Every row belongs to one group in each of 4 separate groupings. Each group adds its own fixed numbers to the row, and there is some noise. The rows also spread widely along 15 directions, which tell nothing about the answers.
In the rows, 128 means zero.
Known rows, each followed by its group in each grouping:
[105 204 122 138 153 144 193 128 167 146 176  91 118  94 103 167 193 136
  63 102 139 145 150 156 119 123 140 101 104 127 148 149 166  97 113 113
 138 133 131 132 142] -> z_751 K (0) z_592
[ 95 162 132  82  99 110  80 196 104  67  91 205 124 212 110 115 167 165
 172 140 145 162 151 141 108 130 148 214  99 105 137 130 125 107 114 130
 122 172 126 171 103] -> z_170 U (2) z_613
[174 143 175 128 199 120 105 159 121 130  80 190 119 176  86 144  73 139
 145 107  93 126 138 145 169 111 165 119 125 101 150  91 143 111 141  90
 163 160 151 122 154] -> z_170 X (2) z_592
[128 111 161  91 127 140 120 109 134 140 126 101 127 127 105 122 190  98
  74  91 122 182 142 155 166 176 128 153  96 107 174 171 158  86 136  98
  85 155 130 157 151] -> z_942 H (1) z_120
[ 90 105 138 102  81 166 141  43 121 116 182 128 105  89 123 136 161  63
 110 116 152 118  66  58 105 153 155 152 104 132 141 142  69 127 110 145
  25 105 122 101 132] -> z_751 H (0) z_210
[173 148 173 188  94  71 121 107 119 164 122  54 146 104 134  70  83 123
 166 111 104 142  97 143 125 121 103 130 130  99 141 109  81 147  72 101
 122 103 157  87  99] -> z_942 U (1) z_210
[188 155 172 137 162 122 150  95 126 133 129 120 135  90 123 127  97 123
  60  72 109 134 141 115 161  95 129  65 158 124 148  81 138 136 121  89
 137 132 174 115 145] -> z_170 B (0) z_120
[160 232 158 115 185 112 155 110 121 168 147  98 105  80 101 153  85 126
 105  94 112 110  97 105 117 123 157  94  91 153 158 118 125 134 121 124
 131 131 140 105 171] -> z_170 K (2) z_819
[ 77 129 122 106 103 164 150  81 139 146 224 138 106 122 116 111 178 114
 111 133 143 140  98 133  82  96 166 181 134 136 171 143 121 131  97 170
  81 102 178 179 147] -> z_170 B (1) z_381
[ 94 155  99  64 137 171 177 111 100 120 156 141 106  97 105 187 161 130
  64 142 168 112 121 119 108 123 106 118  92 174 125 157 148 143 152 134
  96 119  90 166 178] -> z_751 X (0) z_381
[127  24  94 173 139 187 164 152 170 141 144 147 145 146 114 156 159 109
 102 146 125  65 154 113 160 123 160 105 167 105 116 123 127 117 140 127
 140 135 118  87 148] -> z_751 H (1) z_613
[115 166 127 114 178 139 142  77 153 136 186 119 147  72 139  85 183  98
  51  84 144 187 154 147 129 104 121 103 142 118 134 129 187  97 114 131
  86 102 180 164 118] -> z_170 K (1) z_819
[137 141 138 165 171  58 106 139 189 171 112  59 124 111 160 103 121 104
 146  99  67 156 143 145 152 146 163  84 165 117 102 139 149  97 109 141
 204 158 200 106 104] -> z_170 K (1) z_120
[ 63  91 135 124 187 148 146 117 174 140 113 166  99 129  74 128 122  41
 129 135 127  88  63 103 104 109 174 132 142 120 113 142  98 101 118 150
 113 106 177 120 118] -> z_942 B (2) z_819
[  6 120 126  79 156 145 123 160 145  75  65 127  80 111 118 138 154 146
  90 147 157 151  79 134 122  87  70 158 103 153 133 117 141 103 155 137
 146  71 139 171 121] -> z_170 U (2) z_381
[157 142 176 140 171 162 129 106 105  94  77 244 154 148 124 135  63  97
 148  96 149 128 114 119 134 119 109  78 150 107 134  82 144 126 148 105
  80  99  99  70 123] -> z_751 B (1) z_120
[ 89  85 116 116 104 118 145 144 170 123 118 120 127 104 162  94 155  93
  87 156 123 110 140 122 132 109 134 122 142 130 104 127 110 117 151 150
 108 131 159 142 107] -> z_751 B (0) z_613
[109 171 180 154 103 157 209 178 187  96 123 190 123 124 164 122 169 134
  49 132 171 120 148 161 104  87 121 104 129 122 194  65 118 107 173 135
  75 141 173 116 113] -> z_170 X (1) z_210
[100 113 160 112  82 107 148  97 165 130 148 129  76 138 125 143 143  69
 131 120 107 125  63 113  97 145 183 146 140 144 144 152  68 127 113 156
 118 149 200 143 124] -> z_170 B (0) z_210
[110 122 148 159 102 111 136 168 137 131  70 108 161 131 127 106 141  95
 151 136 138 122 128 145 122 182 117 140  96 102 125 170 101  91 123 118
  84 143  86  82  99] -> z_170 H (2) z_120
[185 171 143 113  91 124 121 143  46 112 138 176 149 193  60 137 108 166
 152 133 144  98 137 110 104 122 145 187  99 108 144 107  82 169  74  92
  97 159 104 133 139] -> z_751 U (2) z_210
[114 121 185 133 117 119 180 185 143 112  53 157 130 154  65 146 123  81
  67 134 149  83  91 141 116 119 129 131 101 121 155 133  71 121 125 100
  99 154 149 121 128] -> z_170 B (1) z_613
[139 144 157  97 114  86 108 142 113  73  41 189  99 199 104 204 108 117
 168  85 116 176  89 157 122 175 100 107 143 149 104 157 135 127 132  94
 192 157 126 149 119] -> z_942 H (0) z_120
[149 148 180  98  63  65 120 137 109 120  85 112 109 154 113 119  88 141
 135 121 101 159  82 159 111 129 103 161 111 150 157 131  83 153 120 101
 144 138 165 185 128] -> z_170 B (2) z_592
[148 206 170 122 155 134 120 158 120 110 101 174  98 158 122 172 106 169
 173 106 114 131 127 115 129 125 170 128 102 122 181  97 128 110 138 125
 154 162 118  94 158] -> z_942 B (0) z_381
[140 150 143 160 172 138 181  96 141 147 161 120 143  66 119 109  93 107
  60 112 139 108 109 130 119  60 113  75 166 139 133  85 127 144 116 119
 110  76 174 118 135] -> z_170 K (2) z_381
[107 153  84 138 103 120 153 139 108 131 149 128 188 129 102  92 167 102
 117 151 169 105 163 130  79 127 121 137 127 118  78 161 116 140  72 139
  75 135 111 136  89] -> z_751 B (1) z_120
[127 152  86 104  93  78  99 166 120 104 105 141 132 156 163 131 127 162
 168 155 118 139 162 127 115 141 120 129 136 154  72 125 127 145 124 142
 175 164 126 158 104] -> z_751 U (1) z_592
[131  87 101 111 163 153 113 120 140 118  94 171 136 127 173 154 115  86
 169 128 109 127 155 102 158 178 130  79 150 143  77 143 162 112 188 150
 124 136  91  98 136] -> z_942 B (2) z_210
[129 193 152  78 108  73 138 129 160 139 136 102  58 120 144 171 120 124
 113 105  78 153  91 133 118 153 160 120 115 188 149 151 123 134 151 152
 179 178 186 172 163] -> z_170 H (2) z_613
[110 131 162 136 170 106 160 178 167 156  75 133 137 121 133 105 112  88
 101 153 127 125 137 208 132 123 114 103 122 128 136 155 152  98 163 135
 116 140 149 141 130] -> z_170 X (1) z_381
[ 99 120 126 141 145 105 114 155 151 112  87 136 118 134 160 122  99 129
 171 150 113 116 116 134 128 112 119 113 148 129  95 105 120 125 146 145
 162 101 137 108 104] -> z_751 K (0) z_210
[106 130 109 128 111 134 134 192 158 102 126 161 134 145 173 103 159 167
 126 155 129 121 182 131 125  93 140 142 146 126 134  92 139 117 156 154
 139 146 144 146 115] -> z_170 B (2) z_613
[108 117  88 148  95  71  94 163 141 102  83  55 154  98 164 103 165 130
 133 127 119 103 154  41 140 158 144 114 128 126  60 116  78 111  85 139
 160 179 144  74  70] -> z_170 H (1) z_120
[182 173 154 145 108  98 109  95  83 143 157  95 156 103 139  72  97 161
 140 108 124 157 124 131 119  91 108 140 133 117 159  87 115 156  86 108
 104  96 148 124 127] -> z_942 K (1) z_381
[111  97 154 178 142 154 126 124 143 152 138 107 148  97 124  66 130 106
 128 133 136  89 119 102 141 106 160 150 118  77 165  97  88 105 104 134
  67 103 134  64 121] -> z_170 H (1) z_120

New rows, each followed by its group in each grouping:
[157 174 163 123 145  71 131 169 131 130  75 184 170 149 151  64  82 100
 141 143 127 164 150 227 107 119  84 112 147 125 114 134 161 123 161 125
  97 122 146 180  96] -> z_942 K (2) z_819
[173 170 127 133 138 138 153 164 133 174 173 164 141 156 125 135 135 134
 153 148 113  99 192 151 126 154 206 140 108 116 155 149 140 112 141 143
 107 200 115 125 165] -> z_170 X (2) z_592
[ 74 131 114 131 190 130 117 123 154 109  98 121 113 118 108 138 138 111
 125  98 120 164 102 129 136  96  99 101 149 126 100 128 167 110 112 122
 180  81 156 127 114] -> z_942 B (1) z_613
[142 176 125 136 149  68 145 105 170 169 174 126 114 108 138 108  97  93
 123 126  90 144 125 165 107 101 159  88 178 151  93 124 140 146 103 154
 168 139 216 167 111] -> z_751 U (1) z_592
[ 79 129  87 132 121 163 105 123 152  96 169 138 106 102 180 140 175 154
 165 137 133 102 135  32 123 126 199 138 128 130 126  94 103 101 118 181
 126 142 124  69 124] -> z_170 H (0) z_381
[ 81  88  75  97 181 144 105 138  97 127 124 190 156 143  75 100 102  76
 159 186 143  59 132  86 107 103 176 159 125 127  57 140 101 137 105 162
  83 121 118 145 123] -> z_170 B (2) z_592
[ 85  46 149  90 143 135 124 138 143 107  65 161 128 180  57 147 172  33
  94 125 135 131 105 136 142 171 146 157 120 105 109 183 110  91 123 109
  95 159 156 155 118] -> z_942 B (1) z_210
[139 166 123 143 162 124 112 113 113 110 127 120 112 110 105 158 102 154
 142  93 112 104 104  32 131 103 169 106 136 135 116  76  99 132  79 121
 178 134 154  69 131] -> z_170 B (2) z_381
[ 74 115 146 161 178 112 140 143 190 128 106 133 104 126  92 121 128  89
 113 122 113 129  83 141 119  85 152 121 165 118 117 114 115  95 103 129
 168 114 210 128 101] -> z_942 H (2) z_381
[145  92 119 123 128 165 173 152  97 143 148 123 114 154  57 178 130 162
  80 155 139  50 127 129 129  80 138 145 123 135 149 115  95 174 116 103
 151 130 132 151 184] -> z_170 X (0) z_210
[ 93 179 164 139 135 139 156 159 169 106 105 163 104 124 155 116 124 162
 124 124 141 174 106 201 105  84  63 119 131 135 180  96 166 110 177 125
 138  72 143 158 122] -> z_942 H (2) z_819
[152 116 132 157 128  97 126 104 160 118 121 147 121 134 140 137 116  96
 141  89 104 135 100  85 121 135 156  80 182 124  89 113 103 119 100 125
 172 149 198  95  90] -> z_170 X (2) z_819
[120 146  82 112 137 117 142 161 110 121 128 161 160 137 114 117 144 103
 126 159 147 105 174 146 108 120 133 129 133 132  67 158 142 137 112 140
 112 149 110 157 111] -> z_942 U (0) z_613
[103  86  69 132 110 176 175 122 146 136 182 161 123 146  99 180 169  98
 136 143 143  81 112 106  88 148 162 131 151 150  99 168 112 137 117 155
 130 135 114 132 142] -> z_942 H (2) z_819
[120 129 148 148 175 138  93 111 159 136 123 102 103 114 142 127 118 153
 156  84  87 181 117 134 177 121 119 113 133 101 159 109 176  92 144 107
 174  89 131  94 144] -> z_751 H (2) z_613
[112 181 125  62 193 132 119 119 148 136 135 133  91  96 158 159 129 137
  98 117 107 167 152 152 157 137 114  90 113 171 132 130 207 116 191 155
 146 133 133 170 178] -> z_751 H (1) z_210
[129 210 134 141 144  85 135 146 139 125 123 153 141 115 144 105  97 112
 156 130 125 123 129 125  93 118 159 111 129 135 104 112 111 124 113 149
 119 142 153 114  99] -> z_170 K (2) z_592
[ 86 137  99 102 147  97  72 145 135 124  96  99 109 144 137 127 148 138
 191 126 110 157 112 115 124 155 133 152 109 133 103 156 138 106 117 149
 179 126 129 136 115] -> z_942 K (1) z_819
[141 194 102 138 148 143 110 100 127 140 186 115 127  97 192 129 135 191
 170 106 117 175 166 128 134 124 122 102 136 134 137 105 192 122 125 148
 158 110 106 102 143] -> z_751 U (1) z_381
[103 118 110 109  74 167 114 111 131  95 157 106 114  92 203 127 177 180
 125 129 141 144 141  71 142 135 103 136 109 140 155  84 125 127 163 150
  98 108  97 103 137] -> z_751 H (1) z_210
[136 180 145 119 185 148 123 135 127 117 112 140 124 123 121 143 137 161
 113  90 132 159 138 132 146 111 111 108 110 116 162  98 170 105 136 105
 147 112 124 117 148] -> z_942 K (1) z_819
[ 92  60 131  93 104 162  91  58 106 122 156 123  89 139 131 154 148 116
 174 109 120 167  58 110 128 156 136 175 125 131 151 169 120 122 122 136
 118  82 115 142 159] -> z_170 K (0) z_381
[155 116 156 109 137  57  92  94 111 133  70 134 150 133 103 103  81  31
 139 103 103 131 102  94 131 174 152 105 140 121  67 154  91 127  90 116
 105 165 164 108  95] -> z_751 B (1) z_120
[108 179 106  83 162 127 124 129 144 107 128  96 109  83 181 156 164 172
  87 103 115 181 169 136 162 130 102  85 117 162 123 121 197 105 173 129
 172 128 123 159 150] -> z_170 K (0) z_592
[ 76 114 132 103 141 144 165 125 145 107  99 178 107 122 102 171 132  57
 110 136 149 109  85 129 109 147 139 112 118 148 103 163 109 112 139 135
  99 129 122 131 125] -> z_170 U (0) z_592
[112 156 158 124  96 101  93 138 138 123 110 107  75 135 188 125  95 177
 203 132  97 153  88 135 123 132 115 150 116 145 166 100 116 136 148 156
 167 111 140 116 136] -> z_170 U (1) z_210
[144 154 113 106 166 122  99 121 119 112 108 105 148 116 152 128 142 151
 125  93 110 186 182 133 168 150  93  96 130 129 104 135 197 109 142 109
 155 131 116 138 131] -> z_170 B (2) z_210
[ 96 153 141 118 114 112 134 148 141  86  72 204 110 172 146 164 113 115
 172 122 137 167  98 191  97 148  81 101 149 150 107 153 158 124 157 132
 152 112 110 149 108] -> z_751 H (0) z_120
[ 62  56 120 101 129 130 109 137 146 111  82 117 117 150 109 126 188  89
 123 130 138 160 109 154 135 160 108 155 115 110 108 194 135  81 130 118
 129 121 133 159 108] -> z_170 X (0) z_819
[107  82 146 132 117 170 164 105 147  94  92 175 112 131 128 176 141  93
 105 105 158 133  78 122 126 144  89  87 136 124 129 137 121 109 157 103
 111  94 109  97 120] -> z_751 X (0) z_819
[110 123 136  99 155 132 133  87 128 165 150  96  60 102 106 170  84 124
 127 119  98 106  55 111 125 111 139 119 133 174 148 128 120 164 129 148
 174  98 158 142 184] -> z_170 U (1) z_120
[181 168 123 157 103  81  90 134  97 149 152 101 166 125 174  60  89 186
 198 137 102 158 171 163 128 107 112 140 141 113 123 100 139 155  97 128
 142 118 128 136 111] -> z_170 U (1) z_592
[172 160 186 100  94 101 147 159 159 131 115 128  89 157 150 170 142 160
  93 100  92 164 135 166 145 157 151 129 121 154 197 129 134 108 172 115
 165 195 171 166 169] -> z_170 K (2) z_381
[129 130 162 160  90 153 157 108 143 124 140  93  94 108 154 142 137 183
 121  95 130 160  84 144 125  99  75 114 129 123 195 101 124 129 135 101
 154  73 135 110 141] -> z_170 X (0) z_819
[143 157 132 157 179 120  97 106 112 142 125 104 114 122  94 141  83 144
 177  89  95 109  96  56 138 111 169 116 136 111 127  97 107 132  77 117
 182 120 145  60 134] -> z_170 B (2) z_120
[ 63 107  95 108 114  98 120 170 161 129 104 116 121 151 126 115 188  94
 139 159 135 119 126 128 101 159 157 157 110 130  89 186 110  95 110 162
 136 168 155 152  94] -> z_170 X (1) z_819
[133  83 133 211  61 151 159 122 136 123 150 118 155 123 132 104 135 132
 151 132 147 108 102 116 103 106 116 140 159 100 143 101  69 134  89 113
 100  90 124  74  97] -> z_942 H (2) z_381
[100 159 223 138 152 128 106 138 150 108  68 116  86 125 105 122 118 142
 132  83 115 155  68  93 150 115 154 163  77  89 222  83  94  68 121 100
 118 124 161  68 133] -> z_170 B (2) z_381
[128 185 145 141 141  86 131 117 136 118 103 144 124 120 124 143 103  73
 170  94 112 133  93  97 107 156 164  91 127 129  92 152 106 114  94 135
 134 152 144  76  99] -> z_170 B (0) z_613
[ 78  79 108  79 160 159  90 142 108 104 120 143 114 134  90 114 149 131
 109 150 132  86 132  64 154  85 172 180 107 112 129 105 104 122 119 137
 109 126 136 140 149] -> z_170 B (0) z_613
[106 147 154 129 132 156 134 141 133  65  53 187 111 150 131 198 132 116
 153  86 147 158  87 116 133 167  91  94 109 129 138 131 141 100 159 107
 129 118  77  69 127] -> z_942 H (1) z_613
[185 205 164 139  93 100 133  80  90 150 152 100 151 100 136 114  98 119
 156  96 124 156 111 130 112 167 107 115  92 126 148 140 114 146  99 111
  68 123  95  90 135] -> z_751 H (1) z_210
[109 122 156 128  75 112 161 111 144 154 168  83 101 116 100  97 153 119
  95 135 127 136  75 171  90  95 118 174 122 127 179 145  85 141  98 122
 110 100 181 184 130] -> z_942 H (0) z_819
[116 118 130 113 137 153 149 137 112 135 107 154 159 132 100 119 142  82
 119 136 149 129 143 169 124 162 103 135 107 118 126 177 148 109 146 118
  61 123  76 137 138] -> z_942 H (2) z_120
